The rows of each matrix lie in a flat space through zero, up to rounding. After each matrix: how many dimensions does the smallest such space have?
(in the rows, 128 means zero)

[[114 146 138 132 123 155  95 127 145 152 136 127 137 135 137 153  89]
 [146 108 112 126 137  97 182 119 103 101 113 114 106 119 130 110 173]
 [138 112 121 124 131 107 147 133 117 108 125 136 125 123 116 103 159]
 [132 126 124 129 130 123 143 122 122 125 123 119 120 127 134 130 135]
 [123 137 131 130 126 140 119 124 133 139 129 123 128 131 136 142 111]
 [155  97 107 123 140  81 199 121  94  86 110 117 102 115 124  94 196]
 [ 95 182 147 143 119 199  77 100 160 197 134  88 126 146 182 221  23]
 [127 119 133 122 124 121 100 152 136 119 140 164 152 127  97  97 139]
 [145 103 117 122 133  94 160 136 110  96 122 140 124 119 109  89 178]
 [152 101 108 125 139  86 197 119  96  91 110 113 101 117 128 101 188]
 [136 113 125 123 129 110 134 140 122 110 129 145 134 124 108  99 155]
 [127 114 136 119 123 117  88 164 140 113 145 181 163 126  81  80 146]
 [137 106 125 120 128 102 126 152 124 101 134 163 144 122  92  80 167]
 [135 119 123 127 131 115 146 127 119 117 124 126 122 125 126 118 146]
 [137 130 116 134 136 124 182  97 109 128 108  81  92 126 165 158 133]
 [153 110 103 130 142  94 221  97  89 101  99  80  80 118 158 131 176]
 [ 89 173 159 135 111 196  23 139 178 188 155 146 167 146 133 176  29]]
  2

[[159 135 148 104  90 121 133 129 155 108 125 118 102 111 110 178 143]
 [135 150 155 125 129 146  89 109 128 157 116 140 142 143 108 129  98]
 [148 155 184 123 117 122 131 155 166 110 113 118 101 122 121 138 163]
 [104 125 123 168 160 148 129 106 102 154 127 150 144 138 120  81 123]
 [ 90 129 117 160 178 157 130 116  94 136 135 141 156 145 144  82 125]
 [121 146 122 148 157 160 114 122 115 127 110 157 158 139 162  80 107]
 [133  89 131 129 130 114 163  77  96 190 120 123 103 153 114 198 106]
 [129 109 155 106 116 122  77 204 107 123  84 107  95 122  85 140 156]
 [155 128 166 102  94 115  96 107 135 187 103 124 108 145  76 187  93]
 [108 157 110 154 136 127 190 123 187 108 130 150 144 125 162  75 139]
 [125 116 113 127 135 110 120  84 103 130 215 100 144 121 121 142 126]
 [118 140 118 150 141 157 123 107 124 150 100 165 151 140 130  92  98]
 [102 142 101 144 156 158 103  95 108 144 144 151 179 143 137  82  87]
 [111 143 122 138 145 139 153 122 145 125 121 140 143 139 152 109 124]
 [110 108 121 120 144 162 114  85  76 162 121 130 137 152  99 183  97]
 [178 129 138  81  82  80 198 140 187  75 142  92  82 109 183 219 160]
 [143  98 163 123 125 107 106 156  93 139 126  98  87 124  97 160 160]]
  9

[[132  75 119 103  51 177 150 147 119  74 132 150 119 112  74 133 167]
 [ 75 115 138 105 181  68 116 126 120 125 157 123 138 116 155 122 104]
 [119 138 134 116 115 145 134 128 115 158 113 142 125 135 123 136 158]
 [103 105 116 103 100 152 103 130  98 101 146 148 133 124 116 114 128]
 [ 51 181 115 100 184  94 148 127 123 163 166 165 132 154 146 149 150]
 [177  68 145 152  94 139 117 125 155  94  99  91 138 109 106 110 108]
 [150 116 134 103 148 117 180 148 138 138 107 122 115 157 105 138 154]
 [147 126 128 130 127 125 148 131 140 130 115 118 127 138 116 130 144]
 [119 120 115  98 123 155 138 140 116 120 132 151 125 159 103 125 138]
 [ 74 125 158 101 163  94 138 130 120 172 129 140 127 117 149 146 140]
 [132 157 113 146 166  99 107 115 132 129 138 109 139 142 151 111 100]
 [150 123 142 148 165  91 122 118 151 140 109  91 139 133 143 115 104]
 [119 138 125 133 132 138 115 127 125 127 139 139 127 127 138 130 108]
 [112 116 135 124 154 109 157 138 159 117 142 133 127 133 120 144 118]
 [ 74 155 123 116 146 106 105 116 103 149 151 143 138 120 154 126 136]
 [133 122 136 114 149 110 138 130 125 146 111 115 130 144 126 121 138]
 [167 104 158 128 150 108 154 144 138 140 100 104 108 118 136 138 110]]
  8

[[111  96 153 126 130 121 135 116 114 137 127 132 157 130 121 130 131]
 [ 96 165  93 130 132  80 139 132 141 107 102 126 133 127 116 116 122]
 [153  93 205 143 105 158 106 151 118 152 143 141 143  86 131 165 195]
 [126 130 143 167 131 136 131 130 150 117 114 135 111 121 143 185 110]
 [130 132 105 131 164 125 151 109 138 142 121 132 133 157 148 118 100]
 [121  80 158 136 125 170 150 120 105 160 140 115 124 142 126 166 145]
 [135 139 106 131 151 150 132 106 147 156 141 109 102 124 116 104 124]
 [116 132 151 130 109 120 106 145 120 125 146 131 115  96 134 141 120]
 [114 141 118 150 138 105 147 120 132 144 119 140 135  99 118 143 114]
 [137 107 152 117 142 160 156 125 144 204 172  84 111 110 136 108 107]
 [127 102 143 114 121 140 141 146 119 172 134 115 140 110 117 112 175]
 [132 126 141 135 132 115 109 131 140  84 115 195 122 138 154 114 132]
 [157 133 143 111 133 124 102 115 135 111 140 122 151 138 135  98 117]
 [130 127  86 121 157 142 124  96  99 110 110 138 138 194 131 121 145]
 [121 116 131 143 148 126 116 134 118 136 117 154 135 131 160 152 126]
 [130 116 165 185 118 166 104 141 143 108 112 114  98 121 152 242 117]
 [131 122 195 110 100 145 124 120 114 107 175 132 117 145 126 117 157]]
  12

[[ 28 127 114 142  76  83 183 100 106  95 121  92 129 173 116  99  98]
 [127  81 131 157 123 138 153 122 166  77 151 133 139 160  98 109 105]
 [114 131  97 147 129 138  96 130 131 169 122 139 103 112 131 114 113]
 [142 157 147  56 115  95 111 131 177 144 122 146 157 130  99 137 132]
 [ 76 123 129 115 116 121 117 140 152 132 103 146 115 119 135 116 108]
 [ 83 138 138  95 121 116 119 114 154 182  78 197 123 139 118 152 111]
 [183 153  96 111 117 119  71 128 130 130 165 106 132 119 106 105 130]
 [100 122 130 131 140 114 128 113 159 115 150 128 111 149 127 143 149]
 [106 166 131 177 152 154 130 159 114  77  74 138 132 150 157 126 165]
 [ 95  77 169 144 132 182 130 115  77  20 115 123 130 139 136 156 136]
 [121 151 122 122 103  78 165 150  74 115 100  89 109 147 124  89 130]
 [ 92 133 139 146 146 197 106 128 138 123  89 120 155 105 109 150 144]
 [129 139 103 157 115 123 132 111 132 130 109 155  39 123 106 124 131]
 [173 160 112 130 119 139 119 149 150 139 147 105 123  63 150 112 126]
 [116  98 131  99 135 118 106 127 157 136 124 109 106 150  50 116 137]
 [ 99 109 114 137 116 152 105 143 126 156  89 150 124 112 116 101  84]
 [ 98 105 113 132 108 111 130 149 165 136 130 144 131 126 137  84  76]]
  12

[[ 80 164  69 170 156 125 173 173 125  90 123  96 142 168  99 149  75]
 [164  78 155  54  88 117 159 111 156 192 169 122 128 101 137 154 208]
 [ 69 155 130  87 138 172 195 118 137  80 137 117 144 136 103 120 111]
 [170  54  87 145 139 140  77 179 171 154 115 227 106 107 143 105 117]
 [156  88 138 139 179 121 156 166 105 184 162 195 175 117 110 142 146]
 [125 117 172 140 121 146  90 105 154 146  88 115 173 159  95 116 122]
 [173 159 195  77 156  90 139 165 148 139 152 198  98 171 177  60 119]
 [173 111 118 179 166 105 165 132 114 122 153 108  85 155  81 158 141]
 [125 156 137 171 105 154 148 114 183 140 181 159 111 138 168 110 154]
 [ 90 192  80 154 184 146 139 122 140  85 191 143 181 101  72 157 134]
 [123 169 137 115 162  88 152 153 181 191 186 197  83 121 140 107 169]
 [ 96 122 117 227 195 115 198 108 159 143 197 175  73  29 112 140 177]
 [142 128 144 106 175 173  98  85 111 181  83  73 237 149 130 153  97]
 [168 101 136 107 117 159 171 155 138 101 121  29 149 157 125 161 128]
 [ 99 137 103 143 110  95 177  81 168  72 140 112 130 125 207 109  76]
 [149 154 120 105 142 116  60 158 110 157 107 140 153 161 109  61  63]
 [ 75 208 111 117 146 122 119 141 154 134 169 177  97 128  76  63 115]]
  15

[[157  90 138 165 199 186  88 141  90 141 152 167 103 118 140  88  81]
 [ 90 142 121 129 120 100 137 131 142 150 113 131 122 101  97 142 164]
 [138 121 132 140 152 140 116 130 117 132 139 143 114 121 131 117 122]
 [165 129 140 139 159 133 114 120 114 113 162 148  98 130 150 114 132]
 [199 120 152 159 205 152  91 118  93 108 195 176  66 125 166  93 124]
 [186 100 140 133 152 181 108 128 101 101 153 131 134 165 174 101  66]
 [ 88 137 116 114  91 108 148 132 148 141  95 107 153 123 103 148 141]
 [141 131 130 120 118 128 132 123 129 114 132 120 134 142 141 130 123]
 [ 90 142 117 114  93 101 148 129 149 139 101 110 146 120 104 149 151]
 [141 150 132 113 108 101 141 114 139 108 139 117 124 139 139 141 154]
 [152 113 139 162 195 153  95 132 101 139 161 172  83 105 133  99 123]
 [167 131 143 148 176 131 107 120 110 117 172 161  81 118 147 110 142]
 [103 122 114  98  66 134 153 134 146 124  83  81 191 159 125 146  95]
 [118 101 121 130 125 165 123 142 120 139 105 118 159 138 126 119  80]
 [140  97 131 150 166 174 103 141 104 139 133 147 125 126 134 102  84]
 [ 88 142 117 114  93 101 148 130 149 141  99 110 146 119 102 150 151]
 [ 81 164 122 132 124  66 141 123 151 154 123 142  95  80  84 151 210]]
  3

[[127 121 145 142 128 142 109 102 153 111 118 149 157 158 169 166 143]
 [121  59 118 107 111 151 135 147 128 157 151 119 129 146 139 151  91]
 [145 118 124 153 155 143 104 132 124 131 162 152 136 111 129 123 125]
 [142 107 153  78 116 181 108 119 129 190 129 124  91 109 175 143  97]
 [128 111 155 116  82 131 118 137 162 102  84 150 139 171 136 125 132]
 [142 151 143 181 131  90 134 176 143  83 124 143 133 129 109  98 138]
 [109 135 104 108 118 134 119  58 131 134 109 135 149 141 121 160 140]
 [102 147 132 119 137 176  58 191 134 134 153 112 139 123 131 111  81]
 [153 128 124 129 162 143 131 134 159 123 171 138 149 114 158 155  98]
 [111 157 131 190 102  83 134 134 123 131  86 113  95 114 108 174 103]
 [118 151 162 129  84 124 109 153 171  86  27 177 134 167 160 162  94]
 [149 119 152 124 150 143 135 112 138 113 177  87 129 127 145 130 159]
 [157 129 136  91 139 133 149 139 149  95 134 129 131 125 126 106 124]
 [158 146 111 109 171 129 141 123 114 114 167 127 125  91  97  81 142]
 [169 139 129 175 136 109 121 131 158 108 160 145 126  97  93 122 118]
 [166 151 123 143 125  98 160 111 155 174 162 130 106  81 122 124 121]
 [143  91 125  97 132 138 140  81  98 103  94 159 124 142 118 121 163]]
  11

[[113 124 121 135 152 120 145 131 128 120 130 127 124 133 126 149 131]
 [124 129 126 130 128 132 125 127 126 128 124 130 131 129 130 135 127]
 [121 126 153 120 136 128 148 125 128 126 120 127 119 115 129 140 126]
 [135 130 120 130 122 130 115 131 128 131 133 130 128 130 128 112 128]
 [152 128 136 122  90 144  98 111 134 142 136 120 143 133 129 136 128]
 [120 132 128 130 144 129 132 139 122 126 124 135 112 119 132 109 126]
 [145 125 148 115  98 132 125 111 136 134 127 119 144 127 125 143 128]
 [131 127 125 131 111 139 111 115 130 134 128 124 145 138 130 156 128]
 [128 126 128 128 134 122 136 130 130 125 131 126 125 128 125 126 129]
 [120 128 126 131 142 126 134 134 125 125 127 131 119 125 129 124 128]
 [130 124 120 133 136 124 127 128 131 127 140 124 125 135 124 133 132]
 [127 130 127 130 120 135 119 124 126 131 124 129 135 131 131 137 127]
 [124 131 119 128 143 112 144 145 125 119 125 135 117 122 125  90 127]
 [133 129 115 130 133 119 127 138 128 125 135 131 122 129 125 100 129]
 [126 130 129 128 129 132 125 130 125 129 124 131 125 125 131 124 126]
 [149 135 140 112 136 109 143 156 126 124 133 137  90 100 124  28 125]
 [131 127 126 128 128 126 128 128 129 128 132 127 127 129 126 125 129]]
  5

[[204 112  93 152 123 148 151 172 166 119 136 106 129 168 137 119 109]
 [112 103 130 116 184 149 109 169 127 121 201 149 127 159 143 131  82]
 [ 93 130 127 134 190  72 132 116 160 134 133  67 158  95 158 134 153]
 [152 116 134 182 139 120 135 159 130 164  84 137 130 122 128 109 123]
 [123 184 190 139 149  83 104 100 127 150  90 175 109  92 126 157 140]
 [148 149  72 120  83 188 119 107 116 143 120 133 154 130 110 110 127]
 [151 109 132 135 104 119 162 129  96 124  75 143 153 128 132 125 104]
 [172 169 116 159 100 107 129 165 132 119  86 112 151 109 102  77 154]
 [166 127 160 130 127 116  96 132 110  87  95 216 125 109  66 144 124]
 [119 121 134 164 150 143 124 119  87 173 137 133 119 134 152 125 135]
 [136 201 133  84  90 120  75  86  95 137 138 164 141 137  64 154 127]
 [106 149  67 137 175 133 143 112 216 133 164 109 144 161 160 132 139]
 [129 127 158 130 109 154 153 151 125 119 141 144 185 147 100 136 121]
 [168 159  95 122  92 130 128 109 109 134 137 161 147 175 106 106 115]
 [137 143 158 128 126 110 132 102  66 152  64 160 100 106 182 141 125]
 [119 131 134 109 157 110 125  77 144 125 154 132 136 106 141 146 109]
 [109  82 153 123 140 127 104 154 124 135 127 139 121 115 125 109 182]]
  15

[[ 86 142 148 115 142 124 117 153 144 161 141 118  94 156 124  98  96]
 [142  16 113 122 136 133 125 144 106  89 190  67 192  99 103 139 127]
 [148 113 114 119 119 124 132 133 114 110 131 137 143 116 138 123 152]
 [115 122 119  87 134 112 126 167 132 125 149 148 109 139 142  82 133]
 [142 136 119 134  96 129 131 126 150 129 117 152 128 155 139 151 142]
 [124 133 124 112 129 131 125 127 129 135 131 139 126 128 135 108 118]
 [117 125 132 126 131 125 126 138 137 133 135 123 120 139 124 127 120]
 [153 144 133 167 126 127 138 110 106 112  97 120 136 106 124 165 163]
 [144 106 114 132 150 129 137 106 113  93 132 121 152  87 115 142 132]
 [161  89 110 125 129 135 133 112  93  96 138 117 174  83 129 130 147]
 [141 190 131 149 117 131 135  97 132 138  80 162 109 129 140 147 141]
 [118  67 137 148 152 139 123 120 121 117 162  63 162 107  90 154  99]
 [ 94 192 143 109 128 126 120 136 152 174 109 162  76 164 144  91 101]
 [156  99 116 139 155 128 139 106  87  83 129 107 164  65 115 141 150]
 [124 103 138 142 139 135 124 124 115 129 140  90 144 115 111 138 116]
 [ 98 139 123  82 151 108 127 165 142 130 147 154  91 141 138  74 117]
 [ 96 127 152 133 142 118 120 163 132 147 141  99 101 150 116 117 118]]
  6

[[158  94  99 130 143 145 151  97 130 144 142 127 141 102 126  97 149]
 [ 94 160  83  69 155 126 109  85 134 127 176 132 114 114  95 116 132]
 [ 99  83  91 196 192 164 166  42 120 127 157 144 129 181 111 120 152]
 [130  69 196 155 143 161 131 147 127 132 140 153 151 126 172 152 143]
 [143 155 192 143 103  85 125 181 142 117 111 116 111 167  80 136 147]
 [145 126 164 161  85  73 141 158 148 131 156 110 141 145  53 159 130]
 [151 109 166 131 125 141 166 161 142 147 126 129 152 140 174 128 134]
 [ 97  85  42 147 181 158 161  53 155 150 122 127 147 129  86 123 161]
 [130 134 120 127 142 148 142 155  95  86 113  89 137 115 168 137 101]
 [144 127 127 132 117 131 147 150  86  66  95 119 128  93 188 149  84]
 [142 176 157 140 111 156 126 122 113  95 166 155 119 123 167 142  93]
 [127 132 144 153 116 110 129 127  89 119 155 219 167 117 137 144 109]
 [141 114 129 151 111 141 152 147 137 128 119 167 185  87 134 164 120]
 [102 114 181 126 167 145 140 129 115  93 123 117  87 181 190 135 128]
 [126  95 111 172  80  53 174  86 168 188 167 137 134 190  66 141 123]
 [ 97 116 120 152 136 159 128 123 137 149 142 144 164 135 141 160 116]
 [149 132 152 143 147 130 134 161 101  84  93 109 120 128 123 116 146]]
  12

[[159 143 124 111 117 101 156 142  87 147  90  81 112 140 184  71  36]
 [143 117 127 125 129 137 124 122 143 126 129 121 124 124 113 145 154]
 [124 127 128 130 129 130 125 127 132 126 132 133 130 127 123 133 136]
 [111 125 130 136 132 137 118 124 141 121 143 149 135 124 109 147 159]
 [117 129 129 132 130 130 124 128 131 125 135 140 132 127 123 133 136]
 [101 137 130 137 130 125 125 132 122 125 138 150 137 129 130 124 124]
 [156 124 125 118 124 125 136 128 125 134 113 101 118 129 138 120 114]
 [142 122 127 124 128 132 128 125 135 128 125 118 124 126 123 135 138]
 [ 87 143 132 141 131 122 125 135 116 125 141 159 142 131 134 118 115]
 [147 126 126 121 125 125 134 128 125 132 117 109 121 129 135 122 117]
 [ 90 129 132 143 135 138 113 125 141 117 154 168 143 124 104 151 166]
 [ 81 121 133 149 140 150 101 118 159 109 168 185 148 118  80 175 206]
 [112 124 130 135 132 137 118 124 142 121 143 148 135 124 108 148 160]
 [140 124 127 124 127 129 129 126 131 129 124 118 124 127 127 130 130]
 [184 113 123 109 123 130 138 123 134 135 104  80 108 127 132 128 125]
 [ 71 145 133 147 133 124 120 135 118 122 151 175 148 130 128 124 124]
 [ 36 154 136 159 136 124 114 138 115 117 166 206 160 130 125 124 127]]
  2

[[118 119 111 141 136 117 120 134 126 115 127 137 125 133 129 131 132]
 [119 159 179 106 156 100 144  86 110 117 105 117 143 135 139 104 107]
 [111 179 138 113 151 152 126  60  45  55 157 172 144  98 153 177 106]
 [141 106 113 133 110 150 128 159 157 152 130 128 123 126 111 124 142]
 [136 156 151 110 150 200 158  99  90  97 155 154 130 123 132 126 100]
 [117 100 152 150 200 115 172 156 161 132  97 101 105 209 125  20  95]
 [120 144 126 128 158 172 142 104  86  79 151 164 128 126 135 135 109]
 [134  86  60 159  99 156 104 180 150 134 152 149 112 119 112 159 158]
 [126 110  45 157  90 161  86 150 103  99 178 171 118  91 129 212 157]
 [115 117  55 152  97 132  79 134  99  89 159 177 132  84 128 214 163]
 [127 105 157 130 155  97 151 152 178 159  84  99 125 170 114  53 124]
 [137 117 172 128 154 101 164 149 171 177  99  65 108 188 132  41 100]
 [125 143 144 123 130 105 128 112 118 132 125 108 127 133 142 126 117]
 [133 135  98 126 123 209 126 119  91  84 170 188 133  92 119 176 133]
 [129 139 153 111 132 125 135 112 129 128 114 132 142 119 123 121 128]
 [131 104 177 124 126  20 135 159 212 214  53  41 126 176 121  44 134]
 [132 107 106 142 100  95 109 158 157 163 124 100 117 133 128 134 145]]
  5

[[139 108 118 113 106 126 124 153 123 117 135 129 130 102 165 153  95]
 [108 115 117 136  91 117 168  94 145 148 131 110 132 126 116 149 146]
 [118 117 177 103  55  92 113  83 104  72 157  72 178 124 158 140 110]
 [113 136 103 181 128 151 143 129 125  95 155 103 130 118 130 138 117]
 [106  91  55 128  98 119 143  96 141 111 122 115 140 106 134 129  73]
 [126 117  92 151 119 141 122 145  91 136 142 121 136 156 116 147 110]
 [124 168 113 143 143 122 167 158 100 159 130 134 114 160 140 143 139]
 [153  94  83 129  96 145 158 112 108 117 132  85 110  65 137 133  96]
 [123 145 104 125 141  91 100 108 152 123  94 121 107 121 102 134 122]
 [117 148  72  95 111 136 159 117 123 162 116 133 159 168 124 150  98]
 [135 131 157 155 122 142 130 132  94 116 184 123 171 155 136 124 111]
 [129 110  72 103 115 121 134  85 121 133 123 126 121 101 113 141 145]
 [130 132 178 130 140 136 114 110 107 159 171 121 140 112 115 116 134]
 [102 126 124 118 106 156 160  65 121 168 155 101 112 127 127 168 117]
 [165 116 158 130 134 116 140 137 102 124 136 113 115 127 146 123 126]
 [153 149 140 138 129 147 143 133 134 150 124 141 116 168 123 141  91]
 [ 95 146 110 117  73 110 139  96 122  98 111 145 134 117 126  91 161]]
  15

[[128 121 147 113 132 163 144 115 124 107 149 141 115 122 143 116 131]
 [121 122 117 123 138 132 142 111 122 118 112 123 133 107 114 128 132]
 [147 117 111 150 150  99 103 174 135 140 178 111 130 145 127 169 132]
 [113 123 150 129 114 123 130 121 128 120 113 106 137 112 121 120 123]
 [132 138 150 114  66 106 133 124 133 159 132 138 130 148 118 117 101]
 [163 132  99 123 106  72 119 168 157 161 159 114 135 186 142 166 119]
 [144 142 103 130 133 119 128 134 119 150 145 160 117 141 118 147 122]
 [115 111 174 121 124 168 134 115 128 102 142 125 127 108 146  98 131]
 [124 122 135 128 133 157 119 128 116 122 142 142 111 127 123 110 135]
 [107 118 140 120 159 161 150 102 122  75 103 106 122  95 139 121 145]
 [149 112 178 113 132 159 145 142 142 103 216 138 115 139 182 142 123]
 [141 123 111 106 138 114 160 125 142 106 138 107 128 138 144 161 130]
 [115 133 130 137 130 135 117 127 111 122 115 128 113 121 109 121 130]
 [122 107 145 112 148 186 141 108 127  95 139 138 121 110 149  96 145]
 [143 114 127 121 118 142 118 146 123 139 182 144 109 149 119 124 127]
 [116 128 169 120 117 166 147  98 110 121 142 161 121  96 124 106 115]
 [131 132 132 123 101 119 122 131 135 145 123 130 130 145 127 115 121]]
  8
